Each cloud of rows lies close to a flat space through zero, with a little noise off it, and is much wider in some directions of that space than in others. After each cloud: how many dimensions does that space have?
In the rows, zero is written as 128.

[[134 128 125 118 124 130 127 122 118 128 127 132 129 135 117 117 130 135
  135 124]
 [127 131 135 152 129 137 141 147 166 129 138 134 122 104 137 145 124 121
  108 137]
 [128 129 123 132 128 134 132 134 132 126 130 129 128 129 127 127 127 130
  124 127]
 [127 130 127 130 125 138 132 128 133 127 130 128 127 129 120 129 126 128
  127 130]
 [128 145 113 133 115 161 127 138 126 128 129 139 123 129  81 121 111 131
  124 128]
 [129 124 132 122 128 119 128 120 123 131 121 126 130 132 140 131 135 132
  129 127]
 [130 128 124 129 126 127 127 130 126 125 129 129 130 129 124 123 128 129
  130 124]
 [129 116 138 118 139 104 124 113 116 129 122 122 132 131 165 132 145 122
  134 126]
 [129 132 130 141 129 134 129 133 143 126 130 130 126 118 131 134 125 128
  117 130]
 [124 139 119 141 118 152 138 140 144 126 134 138 122 121  98 129 112 125
  115 131]
 [129 131 124 128 120 136 127 132 130 129 131 133 126 126 117 127 127 133
  125 129]
 [127 125 129 138 131 131 134 135 148 129 131 130 126 118 139 139 129 123
  117 135]
 [133 159 100 120  97 174 125 137 108 127 128 147 125 137  45 102 101 139
  135 111]
 [130 131 128 136 126 138 129 132 137 128 133 130 124 120 118 136 124 123
  121 135]
 [124 120 139 136 135 115 132 133 142 128 135 125 125 117 153 139 134 125
  117 139]
 [123 113 137 140 140 113 134 131 147 126 130 127 126 119 159 144 136 125
  119 135]
 [127 120 139 131 136 116 133 123 138 127 128 120 133 123 149 133 132 126
  127 134]
 [128 133 127 127 121 137 128 126 124 126 131 131 128 129 112 123 124 131
  130 128]
 [128 138 120 120 121 140 127 129 120 129 126 131 128 132 101 117 119 133
  131 127]
 [129 123 130 127 128 123 130 130 130 128 129 124 125 125 133 131 130 128
  128 127]
 [131 112 139 121 142  99 128 117 118 127 125 116 135 133 163 130 142 124
  135 127]
 [134 140 115 114 116 141 122 123 101 130 125 132 128 142  92 110 121 133
  142 115]
 [131 119 134 124 138 109 130 120 123 129 124 121 129 128 155 134 138 126
  132 128]
 [124 113 141 136 143 104 129 126 133 131 127 121 128 123 168 140 141 123
  125 135]
 [127 134 130 143 125 141 136 136 147 121 135 133 124 115 125 134 119 129
  120 134]]

2

[[173 140 103 146 123 137  92 104 188 169 169 105 177 107 174 183 101  90
  179 160]
 [128 170 151 120 129 128 140 150 143 144 175 133 157 116 143 127 133  92
  139 134]
 [109 143 155 121 131 138 123 148 142  86  92 146 155 120 118 162 125 115
  138 131]
 [151  90 108 145 107 113  95 101 122 111 105 159 107  95 128 159 119 124
  114 161]
 [101 104 120 109 120 106 126 138 124  91  93  94 115 141  93 113 119 133
  126 124]
 [ 76 132 154 114 135 122 152 149 101  93  99 100 106 155  80  94 130 132
  117 107]
 [134 108 109  98 131  96 136 127 148 121 121 115 154 120 109 103 156 145
  117 135]
 [171 128  72 141 138 138  98  82 138 177 159 132 126 119 165 152 145 141
  140 125]
 [136 108 128 137 114 123 125 118 118 123 128 138 115 111 124 135 113 118
  125 148]
 [126 168  95 108 148 119 114 126 152 154 170 109 154 134 151 116 167 112
  134 107]
 [126 118 108 128 133 133 112 109 116 109  92 144 114 122 119 151 138 146
  124 121]
 [139 109 116 145 110 130 118 121 114 155 155 110  99 138 153 114  92 113
  136 127]
 [131 132 129 135 133 135 126 107 125 133 121 140 136 105 121 145 135 121
  125 136]
 [183 105  84 129 106 111 118 116 128 187 176 110 103 132 162 109 114 158
  139 134]
 [144  81 134 149 129 148 129 100 119 108  76 187 133 102 131 148 129 149
  100 145]
 [149 173 104 130 144 151 150 103 100 200 220 122 119 137 163 121 140 124
  152 106]
 [138 140 140 132 113 125 123 141 141 126 156 118 132 124 136 153 100 104
  155 151]
 [145  95 125 138 117 132 114 111 120  92  77 152 112 112 107 180 111 156
  137 155]
 [125 139 117  96 139 112 163 130 111 181 166 117 141 119 134  44 167 127
   94  94]
 [ 96 101 150 100 121 104 144 160 127 109  58  89 130 136  80  66 127 152
  100 109]
 [115 150 131 141 123 162 108 123 102 114 110 117 104 135 129 187  85 114
  177 114]
 [165 123 106 115 136 121 150 108 136 165 161 131 151 116 135 116 153 155
  126 138]
 [ 94 171 161 140 127 153 114 145 115 136 122 124 124 121 136 136 107  79
  132 103]
 [128 117 121 133 109 105 117 139 103 150 133 101  73 140 119  86 118 138
  105 120]
 [152 126  84 133 122 123 116 103 112 188 192 110 107 126 168 100 124 110
  133 115]]

11

[[108 140 150 149 115 146 113 155 116 125 150 103 114  78 107 135  91 122
  161 130]
 [128 175 122 113 104 199 144  97 136 171 104  86  68 138 115  97 137 162
  179 153]
 [134 100 181 140 142 129  83 126 151  59  95 118 148  94 121 167 129  87
  156 148]
 [173  74 193 144 210 130 109  84  68 155  87 110 170  93  45 231 109  80
  113 146]
 [122 142  86 150 119 126  88 160 108 125 169 121 144 143 122 141 113 172
  118 138]
 [156 113 151 116 136 123 131 127 111 118  73 155 132 112 117 161 155 121
  164 134]
 [ 68 190 143  78  64 151 148 167 238  86 151 116  61 153 216  32 148 126
  160 129]
 [130 122  74 162 141 104  59 165 134 146 146 169 168 147 132 154 119 223
  106 147]
 [132 169  78 115 107 150 131 133 131 136 134 113 103 110 124 102 139 159
  181 118]
 [ 60 189 128  92  87 102  86 211 203  59 204 122 113 163 141 113  92 118
  141 120]
 [106 165 147  55 116 137 172 161 195 114 173  94 109 140 112 103 131  71
  123  99]
 [113  81 206 139 155  88 127 158 114 137  93 198 133 125  96 167  92 105
  120 129]
 [124 124 162 109 130 101 191  77 167 187  80 179 115 177 174 108 131 122
   88 127]
 [135 109 137 131 174  35 104 142 120 110 165 158 207 110 113 211  88  77
   73  91]
 [107 119 233  91 116 113 141 102 197  55  60 134 115  87 142 135 133  26
  165 118]
 [142  96 168 146 124 116 143 152 138  92 143 125 168  97 120 167 106  79
  115 139]
 [125 130 105 136 102 159 142 157 132 143 100 162  78 103 139  70 143 182
  194 130]
 [122 144 103 135 107 119 161 154 134 197 147 164 126 171 146 116 112 187
   97 140]
 [ 64 186 109  91  89 118  92 155 172 175 100 186  73 187 134  81 134 222
  137 116]
 [135 142  75 144 142 155  83 135  83 137 137 117 108 157  90 121 122 188
  168 147]
 [161 135 141 118 155 137 163 117 100 160 112 123 115  86 135 146 133 110
  169 125]
 [110 177  88 113 144 100  89 139  93 172 184 115 139 171  90 162  96 159
   90 112]
 [121 116 104 134 137 108  99 121 129 141 155 125 169 173 128 137 133 151
   42 127]
 [121  98 162 136 114 126  91 145 135  53 110 124 148 107 113 147 139  98
  134 136]
 [ 83 168  82  92 109 117 126 143 140 158 153 144  91 179 120  67 136 166
  109  92]]

13

[[162 143 155 122 127 142 123 131 145 129 172 155 128 176  89  97  99 123
  130 149]
 [106 116 132 136 126 118 133 112 123 124  72 132 136 100 154 143 149 149
  148 123]
 [144 116 118 100 111 140 129 127 110 154  85 126 105 158 163 101 113 119
  117 169]
 [ 87 155 149 146 121 135 134 125 182 139 154 138 143 121  86 113 136 141
  148 116]
 [ 78 158 127 129 125 126 131 135 176 153 127 109 131  97 116 115 141 137
  129 110]
 [147 109 122 135 123 131 123 140 123 115 164 113 127 147 118 140 122 116
  122 120]
 [158 140 138 143 177 122 132 112 114  70 202 156 152 124  88 170 131 126
  134  92]
 [155 118 155 129 136 124 132 128 126 108 123 132 138 145 128 137 128 140
  144 125]
 [ 54 100 107 203  81 128 128 112 122 116 140 156 150  88 101 155 157 129
  163 114]
 [ 72 115 122 126  87 156 150 120 156 162 100 101 122 143 147 107 144 111
  142 150]
 [182 108 115 110 157  90 100 137  91  98  91 109 121  98 170 162 128 149
  111 104]
 [122 135 119 117 147 122 139 127 110 131  99 116 126 108 155 139 139 126
  118 122]
 [ 73  86  44 150 122 122 142 103  38 120  73 113 121  59 198 191 170 100
  112 116]
 [183 134 172 128 140 111 104 151 161 105 167 130 137 151  89 122 108 151
  134 112]
 [219 120 138 104 162 128 126 121  61 102 132 164 123 171 139 135  96 121
  112 155]
 [123 106 125 136 129 131 138 114 114 106 119 122 135 126 144 153 145 126
  142 119]
 [205 117 168 124 128 123 117 157 101 127 118 146 128 178 124 109  93 136
  129 155]
 [194 195 179  54 182 134 114 108 189 125 163 163 122 179  92  78  89 154
  123 145]
 [ 65 123 122 138 107 141 142 103 167 133 117 120 135 114 130 130 158 134
  156 121]
 [137 127 120 118 135 140 130 117 118 121 147 135 124 144 127 129 122 115
  122 135]
 [122  93 126 173 122 104 127 138  96  99 103 120 145  91 140 173 151 141
  144  99]
 [180 130 138  87 137 139 121 135 128 134 136 121 109 176 137 103 101 118
  111 153]
 [144 177 189 111 170 112 139 148 181 131 123 116 147 120 107 113 128 163
  137 100]
 [ 65 138 123 143 116 146 146 112 164 139 142 121 137 118 114 126 150 120
  145 120]
 [137 121 109 122 135 120 123 129 103 122 119 123 122 117 145 142 129 124
  117 125]]

8

[[145 129 128 116 139 130 111 130 147 141 131 131 145 128 123 122 126 126
  115 140]
 [150 133 136 141 127 128 141 158 108 124 108 122 155 139 127 142 123 125
  147 135]
 [164 126 111 174 140 122 127 185 160  97 141  96 139 128 115 120 155 100
  164 122]
 [145 116 115 127 131  98 132 145 153 115 115 109 114 120 141 159 143 100
  119 138]
 [115 118 125 157 121 141 131 138 139 110 134  91 116 121 121 101 131 112
  157 105]
 [171 114 132 144 159 128 155 154 125 112 116 140 144 136 130 107 118 137
  128 116]
 [151 103 125 120 139 123 118 115 135 113 135 138 136 127 145 122 138 126
  123 134]
 [133 155 108 144 121 134  93 148 173 150 135 122 103 121 129 136 129 116
  150 133]
 [163 134 136 137 147 143 133 116 114 152 127 131 159 157 128 134 127 143
  172 139]
 [157 108 132 141 153 137 151 125 113 104 135 142 131 138 141 108 128 143
  134 109]
 [128 139 115 143 107 117 112 145 132 108 132 134 133 132 128 161 157 110
  157 140]
 [135 140 139 145  89 145  98 155 101 117 154 122 136 136 141 140 119 122
  147 153]
 [151 118 121 122 147 144 109 127 128 120 130 119 121 115 165 131 138 130
  139 112]
 [123 102 105 132 166  96 164 127 126 128 126 134 105 106 113  96 141 143
  139 113]
 [113 141 155 122  96 162 118  68 125 127 166 145 118 168 140 139 117 135
   99 129]
 [133 128 126 137 146 139 140 123 104 111 151 123 135 135 131 132 156 142
  145 109]
 [139 125 128 113 138 111 129 151 108 120 124 127 156 119 124 142 142 130
  115 142]
 [ 98 148 129 118 105 108 146 120 137 106 114 202 126 141 104 147 133 129
   81 123]
 [122 126 136 119 125 130 131 115 111 134 125 118 135 130 131 136 127 131
  131 131]
 [144 130 113 140 139 108 134 141 179 139  82 168 146 132  99 112 116 116
  149 132]
 [101 142 119 138 119  95 143 172 155 139 120 147 134 117  61  95 112 123
   97 146]
 [177 155 111 168 158 134 148 141 154 166 126 119 104 154 134 152 127 136
  184 123]
 [127 129 123 137 122 119 131 112 132 147 129 179 130 140 106 105 108 144
  147 147]
 [109 126 131 118 106 128 115 109 157 136 115 106 102 123 141 140 116 105
  110 129]
 [141 139 112 133 133 127 108 122 156 143 138 120 119 132 135 151 146 119
  149 136]]

12

[[105 113 167 129 122 110  66 143  86 176 167 189 132 104 175 171  26  77
   82 123]
 [104 159  98 166 101 179 151 155  83 116 134 149 132 108 162 183 132 141
  111 120]
 [101 137 111 149 157 144 160 162 151 123 140 143  66 119  85  95 112 144
  102 136]
 [150 118 131  85 132 114 130 144 130 146 119 130 158  72  76 127 131 100
  120 153]
 [110 129 140  66 120 134 136  92 168 173  85 128  91 104 116 105  75  69
  138  62]
 [132 109 106 134 146 146 142 132 105 111 162 130 158 107 130 182 149 156
  128 178]
 [ 87 155 170 114 124 109  80 192 158 178 100 159 120 139 171  94  77 108
  112 144]
 [146  98 126  91  83 117  87  56 130 132  97 140 146  59 141 185 129 113
  100 132]
 [202  63 107 161  84 166 138  69 160 114 104  54 120  77  52 133 200 143
  119 152]
 [ 87 169 128  64 171  81 139 170 108 164 136 173 153 136 141 129 140  94
  140 146]
 [ 91 194 135 156 110 111  95 181  84 105 132 152 132  89 145 147 165  73
  164 117]
 [101  68 174 154 152 131  67 134 134 174 180 144  90 133 152 144  48 101
  102 158]
 [117 180 141 103  76 100 106 160 150 167  52 155 105  65  88  86 135  63
  103 101]
 [116 172 123 148 150 136 156 186 109 111 143 103 140 137 106 107 176  99
  198 120]
 [110  88 127 129 211 132 140 131 156 101 189  95  97  84  60 121 139 110
  181 173]
 [112 103 145 106 162 120 107 156 124 165 157 156 158 140 164 153 100 145
  105 191]
 [118 173  89 119 134 139 176 127 113  86 113 133 154 168 166 135 167 183
  152 108]
 [131 160 123 170 137 143 136 196 132 101 134 143 120 115  95  84  80 162
   96 138]
 [203  37 139 101 121 128 100  16 171 109 122  83 146  95 100 142  80 149
  112 126]
 [100 166 124  88 109 103 156 164 143 200  76 144  92 146 100  81 184  77
  123 109]
 [ 81 104 159  95 121 145  49 156 169 177 102 175 147  60 209 185  66 141
   75 227]
 [107  99 144  80 148 170 139 113 118 183 155 134 150 155 185 174  22  96
  146  94]
 [161  72 120 129  93 133 128  48  78 150 149 100 154 160 155 206 181 107
  152 107]
 [134 135 149 122  86 104  91 109 133 149  90 134 130 147 166 120 131 119
  112 107]
 [123 149  91 140 151 160 211 116  66  98 178  91 152 202 136 159 177 116
  218  58]]

11

[[117 111 119 123 103 138 131 122 132 121 123 126 122 174 124 162 133 104
  116 130]
 [117 103 164 115 146 161  97 129 121 123  88 167 153 132 132 145 153 104
  131 113]
 [101 160 103 155 138 131 140 136 126 130 133 159 126 124 114 138 120 140
  141 114]
 [147 110 172 131 110 138 108 128 124 130 124 141 101 160 107 130 112  97
  160  86]
 [133 150 145 126 126 147 124 157 127 158 108 159 144 130 133 103 117 127
  138 118]
 [ 97 140 108 140 135 132 151 147 134 150  96 144 138 138 117 111 144 163
   98 136]
 [169 139  57 136 150 145 158 112 164 134 160 138 139 121 174 108 122 162
   97 103]
 [170 142 140 111  91 102 108 160 151 168 117  81 119 156  98 137  97 100
  120 125]
 [113 144 182 110 157 119 121 166 126 150 123 133 105  64 160 179 129 146
  107 159]
 [ 93 145 135 164  83 103  95 160 129 128 110 111  99  89  67 188 170 132
  138 123]
 [101 133 141 141  88 126 104 110  92  96 128 100 144 169  96 119 131  64
  170 161]
 [193 183 146 125 118 130 115 177 151 183 133 112 155 108 179  63 120  69
  116 122]
 [116 117 147 109 105 106 127 117 121 122 128 119 114 155 119 178 133  79
  130 121]
 [ 93 151 108 126  93  95  93 161 125 117 123 101 129 123  56 196 118 110
  152 153]
 [142 150 142 140 121 120  97  53 101 132 105 117 169 173  84 125 112  78
  173  89]
 [114 172  89 158  81  69 152 125 123 138 155 120  93  85  71 163 119 191
  159  97]
 [136 173 170 114 118  94 109 166 121 181 102 134 134  72  99 142 108 156
  150 120]
 [116 186 139 160 125 142 121 110 107 153 112 135 147 105 119 141 120 162
  145 142]
 [ 88 112 131 133  89 141 138 151 131 126 108 142 100 150 126 181 165 120
  103 133]
 [112 149 103 181 157 156 168 126 139 136 140 187  96 128 140 117 127 178
  121  78]
 [145 146 120 164 166 164 115 147 154 138 123 147 130 125 143 103 128 125
  112 104]
 [138 134 142 134 116 123  96 141 121 119 134 124 126  96 101 131 113 136
  166 125]
 [134 130 184 107  79 110 124 160 117 146 129 116 102 147 128 136 113  77
  146 133]
 [138 140 169 116 119 137 132 128 103 142 132 167 128 138 133 100  96 112
  172 104]
 [154 117 154 135  98 150  96  97 125 134 109 122 121 191  98 165 108  89
  149  91]]

13

[[108 153 112 108 103 144 134 104 130 123 140 138 101  97  96 120 148 111
  121 121]
 [ 70 159  89 121  95 158 106 124 124  85 181 118 115 104 108 116 148 146
   97 113]
 [110 125 127 114 142 136 135 163 115  84 146 162 185 142 189 103 110 147
  152 123]
 [193  99 178 119  84 127 149  81 179 136 114 165 179 183 116 162  90  35
  183 126]
 [151 111 128 118 151 114 163  93 135 196 100 121  75 115  98 137 163  84
  112 160]
 [213 143 172  89 122 110 207  64 155 197  29 204 110  91  94 131 134  14
  198 142]
 [ 92 138 108 146 136 129  88 160 108 107 147  92 120 123 132 124 127 194
   99 116]
 [102 141 116 109 113 144 134 135 123  94 145 155 149 123 150 106 125 128
  141 120]
 [144 122 138 113 102 136 142 107 146 118 130 159 160 137 128 126 115  76
  155 128]
 [130 114 123 131 146 119 138 115 125 164 125 111  99 127 108 138 150 112
  105 147]
 [150 129 151 112  82 149 133 111 155  75 143 180 203 155 148 128  86  82
  186 111]
 [240  88 194 145 184  76 180 110 142 237  15 129 111 144 128 160 117  80
  167 162]
 [200  92 170 114 182 101 188 130 127 183  57 164 148 144 168 123 116  84
  179 156]
 [130 178 136 146  42 140  85  98 157  89 134 130 117 111  66 151 103 133
  142  80]
 [132 125 132 141 154 118 117 151 111 134 116 113 129 131 147 127 122 168
  125 131]
 [ 63 155  94 138 103 154  79 165 112  52 193 111 142 119 147 107 123 199
  106  99]
 [191 129 157 119 139 107 168 105 137 185  55 148 110 115 108 139 129  82
  157 138]
 [148 107 143 130 122 124 130 116 145 132 131 129 146 156 126 145 114  97
  139 131]
 [ 83 133 112 104 126 155 133 169 110  40 176 176 212 143 209  85 105 151
  162 112]
 [125 151 120 139 122 123 116 119 124 151 108 106  75  97  88 133 148 151
  104 120]
 [ 98 140 114 135 107 139 100 142 120  91 162 118 136 125 130 122 123 159
  119 111]
 [106 159 100 117 151 128 147 123 108 157 101 129  65  71 102 100 175 143
  103 135]
 [130 118 121 155 157 109 116 123 116 185 115  71  63 115  91 146 157 153
   79 145]
 [ 63 126  79 135 147 138  96 163  97 109 189  85 111 123 138 115 154 188
   69 133]
 [139 106 138 134 164 115 133 153 115 136 119 128 156 156 168 124 119 141
  140 140]]

5

[[ 84 126 130 126 112 145 116 156 120 118 110 116 105 128 134 140 148 127
  135  94]
 [140 140 131 127 111 113 122 121 152 134 124 113 138 119 105 118 113 129
  128 137]
 [186 147 131 134 120  88 130  95 171 130 139 123 166 118  89 105  97 130
  113 183]
 [133 136 132 130 106 116 118 129 145 122 129 117 131 118 107 119 120 131
  125 128]
 [104 113 137 120  93 170 127 148 108 137 163 150 116 106 144 156 155 154
  121  68]
 [ 92 109 130 124 137 158 128 152  95 129 125 140 105 132 159 146 151 124
  130  97]
 [123  82 116 131 171 198 157 127  54 146 182 194 128 135 209 175 175 123
  122  98]
 [123 122 134 126  98 153 131 137 126 130 150 144 126 105 129 146 134 148
  122  95]
 [119 128 133 123 111 134 127 136 131 128 129 125 123 120 125 129 130 132
  125 112]
 [137 141 135 125 104 115 124 125 150 127 129 116 131 112 106 118 115 136
  122 135]
 [172 133 115 143 201  85 142  93 129 125 106 125 156 164 138 103 104  96
  137 203]
 [103 110 143 115  68 189 129 149 113 138 180 162 117  92 136 169 160 168
  113  53]
 [144 138 144 123  84 130 116 122 157 133 144 127 139 103  99 128 123 154
  117 113]
 [160 155 118 146 179  52 123  98 167 112  68  89 149 167  97  80  82  87
  142 223]
 [131 119 123 126 150 138 142 121 104 131 140 148 133 139 156 137 136 124
  125 131]
 [132 126 122 129 146 124 132 123 122 127 121 130 130 136 135 128 126 121
  133 136]
 [147 138 132 128 103 111 123 122 151 129 133 122 144 109  96 119 117 133
  124 139]
 [131 130 127 132 139 120 129 123 130 124 122 120 131 137 122 123 126 122
  134 140]
 [137 140 122 135 141  96 121 122 145 120 101 103 131 136 112 109 111 117
  136 155]
 [122 105 130 119 118 175 139 135  99 142 176 172 124 112 161 161 154 141
  120  90]
 [104 102 134 120 101 191 134 148  89 139 173 167 113 106 161 168 165 151
  114  63]
 [132 111 126 134 150 149 141 123  95 139 146 154 128 136 159 143 147 124
  127 123]
 [134 130 121 129 161 116 132 120 114 127 117 128 131 146 140 119 128 111
  132 150]
 [136 114 135 120 106 166 138 127 110 139 183 164 138 101 141 159 146 153
  111  94]
 [133 135 144 119  49 147 117 135 158 134 168 127 137  75  95 139 129 170
  109  85]]

3
